The same things were measured in two ways. Each way mixes the same 12 hidden numbers, adds some noise and spreads widely along 5 directions of its own, which tell nothing about the thing.
In the rows, 128 means zero.
Some things both ways: the first way, then the second way.
[127 214 105  81 145 118  91  94  89 157 195 155 127 130 117 139 110 124
 121  58 179]
[148 140 101 192  86 117 144 163 123 165 162 209 111 120 153 151  84 111
  96  82 151  84 169  97 163 108  94  99 155]

[ 70 133 137  96 122 152  80 129 199 102 106  94 124  98 116 166 159 116
 183 120 188]
[113 165  64 167  58 126 175 126 114 146  98 177 103 156  96  93 118 111
 107 130 140 119 126 115 136 134 166 155 113]

[136 110 139 145 117 168 162  97 112 157  49 178  81  58 177 171  87 179
 105 118 199]
[135  71  77 145  62 112 113 129 104 202 146  95 121 162 158 106  83  98
  70  82 118  98 149 121 125  91 175 201 156]

[143 129 122 142  97 116 145 108 112 123  98 149 111 141 125 123 116 143
 106 117 134]
[108 103 134 147 155 119 135  94 157 140 141 148 104 121 171 140 113 102
 134 111 119 172 133 132 113 150  87 137 114]

[108 155  79 116  74 104 112  82 214 112  79 101  93 108 184 135  94 115
 193  76 208]
[129 115  73  81 124 142 166  86 129 135  56 161 153 109 134 128 137  87
 133 169 129 171 131 188  80 135 127 148 168]

[100 105 145 160 135 139 117 139 123 135 119 139 121 123 106 141 172  96
 105 154  94]
[ 95  94 168 137 114 119 124  70 120 135  97 141 104 123 162 130 133  85
 125 133 156 158 134 123 127 148 122 177 114]

[ 82 181 124  94 107 121  86 105 113 158 163 154 121 158  87 174 150 144
 121  78 141]
[136 130 135 125 103 121 123 113 105 118  99 121 117 127 129 104 153 119
 111  91 132 152 145 133 106 115 118 143 132]

[ 84  81 130  70 122 140  80 166 134 188  63 111 109  92 113 126 155  94
 148 102 168]
[191 127  97  79 152 127 147  92 122 139 126 146 115  95 135 166 119 131
 144 116 119 142 130 158  76 107  61  84 144]

[ 93 164 125 110  84  97 145 124 125 116 151 135 125 132 112 134 145 108
 122  89 172]
[144 117 147 139 116 106 135 144 122 131  95 141 117 121 114 116 160 126
 114 128 135 127 128 129 113 103  99 142 132]

[159 178 129  94 118  90 118 103 115 118 141 156  92 172 129 134 158  99
 153 106 142]
[ 88 150 102 111 162 153 169 100 116 128  85 131 141  79 156 135 111  77
 150 109 114 211 127 148  96 121 115  98 161]

[131 161 116  90 105 119  89  59 199  78 123 117 125 142 116 173  96 145
 155 100 191]
[163 192  93  91 110 116 170 138  97 137 122 136 108 130  79 129 181 165
 143  79  98 148 116 161  89 124  92 100  89]

[117 123 149 128 148 166 116 129 132 138 158 115 112 128 112 139 123 133
 134 151 116]
[174 140  56  77  79 120 143 161  50 143  52  82 161 138  90 109 169 139
  72 103 122 113 126 168 100  63 166 150 155]

[169 146 130 174 130 138 158 106 126  73 206 139 121 156 103 113  79 141
  87 155  59]
[103 137 102 166 132 134 151 161 144 158 111 156 148 125 129 124 147 108
 111 115 130 162 137 124 139 138 125 150 124]

[235 179 135 107 159 168 176  79  70 118 174 145 192 152  53  84 105 182
  66 161 126]
[199 122  77 106 134 136 145  85 112 145 117 159  93 133 131 132 110 132
 129  97 129 130 147 123  91 132  78 131 139]

[110  81 123 167 117 137 139 133 166 136 105  89 101 138 143 111 107 144
 156 126  93]
[144 116 108  94 134 119 130 109 122 122  64 110 145 127 135 139 181 116
 105 163 133 177 114 194  91 114 120 135 125]

[ 98 122 170 177 160 188 123  74 129 177 122 103  82 177  69 163 140 160
 114 115  39]
[144 129 120  94 125 123 151 119  85 107  63 142 122 116 117 130 143 118
 120 107 133 143 136 150 106 106 106 124 156]

[164 149 118 114 154  88 128 151  86 112 154 132 177 149 113 101 202  88
 142 155 123]
[150 104 126  95 112 114 149 113  68 130  89 136  93 118 124 149 100 114
 123 112 151  95 120 123 125  86 127 132 144]

[149 101 121 167 132 101 141 117 141  99 123 112 152 114 159 101 125  99
 126 161 157]
[114 117 118 126 126 125 144 109 142 158 116 164 115 123 161 153 126 106
 117 130 119 146 112 164  93 141 111 145 121]

[140 158  91 120  83  73 193  93 175 102  86 132 120 109 179  87 102 106
 146  47 225]
[157  99  97 141 152 121 142 176 124 155  93 146 127 136 131 145 120 123
  96 128 132 114 121 129 122  97 112 141 152]

[181 120 122 131 134 172 233 122 127  71 116  74 187  98 105  92 119 102
 126 249 113]
[128 121  27 139 114 126 200 167 133 121 125 179 111 158  72  93  69 130
 120 117 118  97 153 105 137 124 153 146 161]

[112 140 137 119 140 120  62 129 125 143 157 134  91 148 118 130 145  98
 135 101 132]
[128 155  98 127 120 125 146 142  92 153  89 129 139 118 150 152 151 115
 103 102 125 148 119 158 125 107 120 115 122]

[161 173 134 111 118 138 159 135  58 131 111 148 122 154 127 128 163 193
 160 132 151]
[114 138  62 173  75  89 133 158  91 142 110  79  89 210 130  93 126 121
  69 115 120 147 116 139 166  99 199 139  88]

[121 198 135 156 145 125 154  86  92 137 192 142 157 204  80 154 169 198
 124  86  83]
[156 132 139 111  99 110 133 145  73 112  69 125 101 155  87 113 153 124
  89 100 143 128 125 134 106  85 141 144 146]

[ 80  93 124  84 144 135  94 160 164 162 112 113 130 112 117 147 164  98
 161 120 135]
[148 144  98 144 103 116 133 150 106 133 123 122 109 136 125 121 130 128
 105  96 134 132 140 125 134  96 129 108 122]

[ 56 155 121  37 104  93  29 193 146 141 128 150 121  93 117 117 203  37
 159  68 236]
[119 145  54 166 125 155 175 141 117 169 110 170 127 125 137 131  80 101
 100  98 131 124 127  97 130 121 134 136 150]

[ 51 139  99  86  92 116 109 145 164 185  88 161 150  81 129 121 167  93
 114  67 227]
[168  91 156 121 129 116  95  82 135 142 104 140 106 146 151 143 162 108
  97 125 147 168 139 142  93 137  88 168 121]

[ 75 115 197 136 123 192 132 143  86 209  80 150  70 101  95 123 181 116
  87 121 169]
[137 121 112 154 133 106 147 119 129 164 106 153 122 136 154 147 129  96
 101 122 115 161 121 154 104 116  87 132 143]

[143 155 119 129  99 128 164  66 175  85  67 129  97 128 152 148  99 155
 158  90 183]
[169 122 158  75 122  96 157  63  98 133  97 155 105 104 100 163 156 116
 149 139 144 138 113 159  90 116  62 120 117]

Other things, the second way, with their names:
(604): [ 65 110 168 179 112 113 126 113 152 123 114 168 122  91 201 139 124  81
 125 146 149 152 142 151 145 131 109 119 124]
(531): [131  69  74 138  88 150 127  93  87 168  82 118 115 122 178 112  65  78
  97 134 157  94 137  92 132  92 180 186 169]
(560): [109 157 110 148  98 118 150 109 158 118 135 166 130 134 123 112 152 117
 106 112 116 172 140 163  95 144 104 120 120]
(46): [176 128 107  95 178 115 156  95 155 120  88 171 129 134 128 174 142 114
  98 154 113 185 102 202  37 112  53  94 164]
(244): [158 120  92 143 126  99 151 187 104 185 153 111 110 143 125 141 104 137
 101  59  90 102 120 123 118  77 109 127 138]
(387): [168 106 153 106 142 101 126 120 116 125 131 157  98 102 146 164 141 135
 154 111 146 124 158 135 139 125  63 100 115]
(603): [165 115  57  72 126 137 124 107  98 137  76  95 130 134 164 128 153 136
 112 120 112 157 128 192  85 121 140 142 126]
(456): [150 129 139  72 114 104 147 132  74 125  84 115 126 146  81 145 164 129
  84  77 117 137 113 164  74  90 118 150 142]
(133): [158 109  94  99 155 122 138 133 112 163 116 100 133 108 136 160 136 123
 134 132 138 143 126 135 135 102 112 119 117]
(620): [178 144 157 151  66  66  98 130 107 160 149 130  69 190 108 136 193 144
  97  99 145 140 137 138 151 133 109 142  51]
(206): [172  99 156 142 107  89  98 130  99 114 116 122  94 122 157 128 147 128
 124 120 159 120 162 120 161  95  91 106 116]
(175): [123 149  91 112 117 161 128 164  72 154  50  95 162 119 124 132 176 130
  70  99 143 138 107 136 112  98 177 170 124]
(624): [114  89 151 139 101 123 142  69 135 139 106 183 128  86 157 133 109  80
 129 142 158 122 150 122 117 131  92 156 159]
(173): [137 102 145 118  91 140 128  53 126 139 109 141 122  74 148 105 115  88
 137 131 141 130 141 117  71 103  99 147 165]
(489): [ 66 153  75 172 149 164 181 131 204 164 141 202 137 108 153 125  80  65
 138 126  99 205 136 141  88 157 123 123 168]
(51): [148 142 117  86 118 140 149 125  98 119  90 145 112 119  82 157 136 123
 119 139 170 129 115 131 113  98 146 119 126]
(305): [132 151 168 200  64  59 103 143 133 165 169 124  69 162 150 116 181 133
 117 100 116 149 128 141 155 123  95 114  45]
(622): [166  90 140 110 105 103 121 122 103 120  92 136 123 136 107 116 157 128
 101 110 151 120 162 125 122 110 104 169 148]
(306): [122 148  91 128 133 126 150 128 107 143  70 139 130 148 135 147 156 104
 100 136 132 180 113 168 123 130 138 131 114]
(593): [139 104  59 148 146 152 154 109 163 144 152 186 104 125 160 115  65 122
 134  96 116 126 167 100 114 157  94 146 148]
(357): [192 129 129 102  92  98 106  94 105 166 135 125  78 145 141 154 163 130
 133 126 139 145 131 165 115 121 101 117  82]
(457): [106 150 108 137 122 140 148 141 144 147 124 136 116 114 134 125 119 102
 126 116 109 165 113 144  89 109 137 115 136]
(11): [175 157   4  61 112 175 180 128  65 151  64 109 149 129  67 101 127 151
  97  83 113 111 118 125  68  99 166 168 157]
(362): [128 141 103 174 103  85 151 145 105 137 136 146 105 145 144 128 119 113
 105  84 119 135 149 131 160 112  97  98 118]
(43): [158 125 123 109 129 131 140 126 146 150 134 153 111 100 112 125 142 130
 159 116 123 143 141 125  94 121  92 132 131]
(390): [159 111  60  78 117 136 143 117  99 128  73 109 127 153  94 113 142 131
 106 132 137 138 133 148 103 118 165 175 135]
(571): [162 106 115  96 124 135 143 120  96 162  55 130 131 104 118 134 154 110
 136 150 148 128 119 133 107 105 123 169 148]
(455): [161 144 122 110 132 122 148 155 120 154 139 162 137 126  89 163 141 126
  91  69 121 138 139 138  87 102  85 119 153]
(189): [126 142  19 120 148 173 175 164  85 153  96 117 117 134 135 114  66 116
 114  65 108 137 131 105 123 103 173 133 164]
(555): [124 131  65 162 105 152 158 166 123 161 113 157 149 112 119 116  85  96
  91 117 142 116 144 101 127  87 155 138 185]
(546): [107 170 105 132 145 114 169 163 113 119 105 157 126 138 111 152 153 125
 116  93 120 180 128 157 137 132 112  98 110]
(151): [137 160  45  98 128 131 168 185  73 184  95  88 135 144 111 138 146 145
 104  71  83 133  90 161  98  95 159 141 118]
(56): [167 135 125 118 130  87 186 136 109 132 114 186 117  99  97 151 129 128
 146 113 113 109 126 143 109  97  39  85 149]
(442): [122 106 152 143 109  97 108 117 138 144 139 148 114 131 168 140 166 115
 130 114 143 159 168 147 161 160  99 147  88]
(287): [100 126 111 117 101 112 158 107 137 155 134 143  91 143 122 111 115  92
 158 118 103 175 134 154 106 144 141 152 120]
(172): [125 141  92 156 107 124 148 123 120 162 101 168 116 127 159 140 138 108
 118 134 139 140 128 142 143 143 122 137 107]
(428): [140 128 136 136 110 132 124 112  92 166  68 154 122 102 179 161 139  88
 109 137 160 139 123 148 126 102 114 125 145]
(271): [184 107  88 105 111  84 143 145 123 174 118 113 126 153  97 130 153 124
 116 131 113 142 134 160 108  94 109 146 138]
(17): [130 116 112 151 109  98 170  86 111 135  80 180  88 123 156 124 122 110
 145 149 128 117 120 137 134 146  81 136 110]
(162): [118  77 134  98 109 105 164 118 133 126 117 155 140 119  82 120 127 125
 110 117 126  91 134 129  95 117 109 191 148]
(367): [147 109  97 129 114 132 157 104 117 145 104 188 101 143 116 127 111 117
 118 109 143 115 148 109 120 156 110 178 137]
(117): [120 130  89 134 106 137 152  78 117 166  52 153 147 134 133 148 149  74
  88 183 163 168 101 154 114 130 144 167 131]
(373): [139 117  85  66  97 153 107 106  90 113  81  75 122 147 129 104 154 143
  85 105 129 140 124 165  70 111 190 179 122]
(433): [122 138 159 126 111 134 144 113 130 176 142 146 118 107  96 139 131  93
 131  93 139 158 129 103  98 120 112 152 130]
(493): [132 107 127  90 151 152 152  62 109 149  65 155 122  92 150 151 134  90
 147 135 144 167 122 133  91 144  94 163 142]
(328): [ 95 179 113 139  79 101 148 103 128 134 131 150 120 153 133 137 171 116
  98 108 115 181 115 190 107 152 124 115  76]
(125): [114 175 126 138 148 163 146 123 142 145 117 157 139  90 131 153 144 106
 114 104 133 184 114 131  89 123 103  99 125]
(28): [146 132  49 152 115 128 179 138 133 141 111 187 109 149 131 105  67 100
 102  94  97 134 147 140  84 108 109 122 198]
(202): [116 137  94 126 109 135 141 146 101 144  91 121 164 138 114 131 135 100
  60  99 135 155 135 143 108  92 156 145 164]
(492): [ 89 141 123 182 119 128 142  96 135 133 130 148  84 141 156 118 110 107
 116 103 132 157 121  98 134 151 122 137  86]
(67): [ 95 124 129 179  80 116 139 105 146 125 121 177  90 140 130  90 116  80
 137 144 161 157 163 102 164 155 144 150 117]
(479): [203 133  84  57 114 100 163 141  67 157  78 116 136 139  64 137 166 142
 110  89 104 126 123 169  77  79  99 138 160]
(109): [122 144  99 101 136 127 161 100 108 129  85 134 151 112 116 135 160 114
 118 109 120 176 127 160  96 132 100 129 126]

Some of these things the first way, each followed by its name:
[127  77 114 141 152 143 113 114 154 157 105 106 123 125 103 133 116 103
 114 136  56]	(387)
[139 118 145 159 125 174 162  56 191  95  90 110  68 136 134 144  55 140
 129 143 121]	(109)
[134 129 138 165 128 131 133 121 115 115 164 129 121 142 122 137 128 152
 122 142  98]	(489)
[207 180  69 123  94  80 134  34 141 105 119 125 126 161 167 114  45 190
 155  62 186]	(603)
[ 94 150 120 129 107 152 143  75 146 122 130 104 112 134 135 165  73 159
 137 128 162]	(560)
[125  80 147 157 201 120  79 135 185 153 163 114 129 139 131 115 171  86
 148 121  88]	(428)
[109 164 189  82 118 156 147 140  20 156  91 148 100 109  68 138 188  94
  87 129 193]	(492)
[172 114 107 111 108 109 117 167  96 109 120 148  87 129 125 104 100 138
 134 100  85]	(133)
[131 140 105 125 133 106 109 133 180 111 133 123 141 139 147  96 158  94
 168 127 148]	(306)
[117 131 158 120 101 129 128 121  96 153  81 175  78 112 129 148 142 147
 104  80 189]	(244)
[141 146 142 138 124 133  97 111 131 118 132 150 104 144  88 120 147 119
 101 101 113]	(493)
[131 100 135 140  98 184 185 122 166 136  59 144  90  78 145 137  95 173
 124 136 149]	(271)
[126 177 152 127 129 169 157  70 122 175 118 131 136 145 104 132 153 177
 123 114 188]	(28)
[ 96 206  93  89  88  85  65 104 115 104 157 135 132 139 161 154 129 117
 170 114 239]	(328)
[ 96 163 181 105 133 139 150 121  53 150 130 140  67  88 102 135 135  53
  83  87 189]	(175)
[125  89 169 182 154 214 141  93 185 136 113 122 106 129  92 146 116 173
 102 169  71]	(479)
[128 144 128 125 137 164 162 116 132 120 139 123 142 117  96 162 148 130
 130 166  88]	(67)
[133 141 110 149 150 119  91 135 146 103 199 119 158 185  98 106 161  94
 137 179  50]	(546)
[140 108 187 132 130 149 120 128  93 126  86 139  79  99 114 134 154 100
 102 145 171]	(151)
[129 152 127 103 139 137  78 137 124 142 171 149 134 160 101 120 165 112
 131 161 120]	(362)
[168 124  80 123 128 117 124 166 139  78 182 115 207 137 106  86 137 131
 139 191  81]	(390)
[114 148 162 122 135 152 156 133  92 114 138 183 111  92  99 181 149 128
  87 127 135]	(433)
[111 163 115 141  94 121 149  53 160 116  87 131  69 116 164 167  71 141
 141  58 183]	(624)
[208 123 155 159 136 142 169  73 170  60 125  91 145 151 109  82 123 115
 124 200 139]	(17)
[190 152 164  89 155 158 201  77  87 144  53 138 100  99 110 124 141  96
 110 125 184]	(189)
[132 106 130 148 116 147 134 115 150 116  79 138 133  99 133 175 163 139
 136 182 124]	(287)
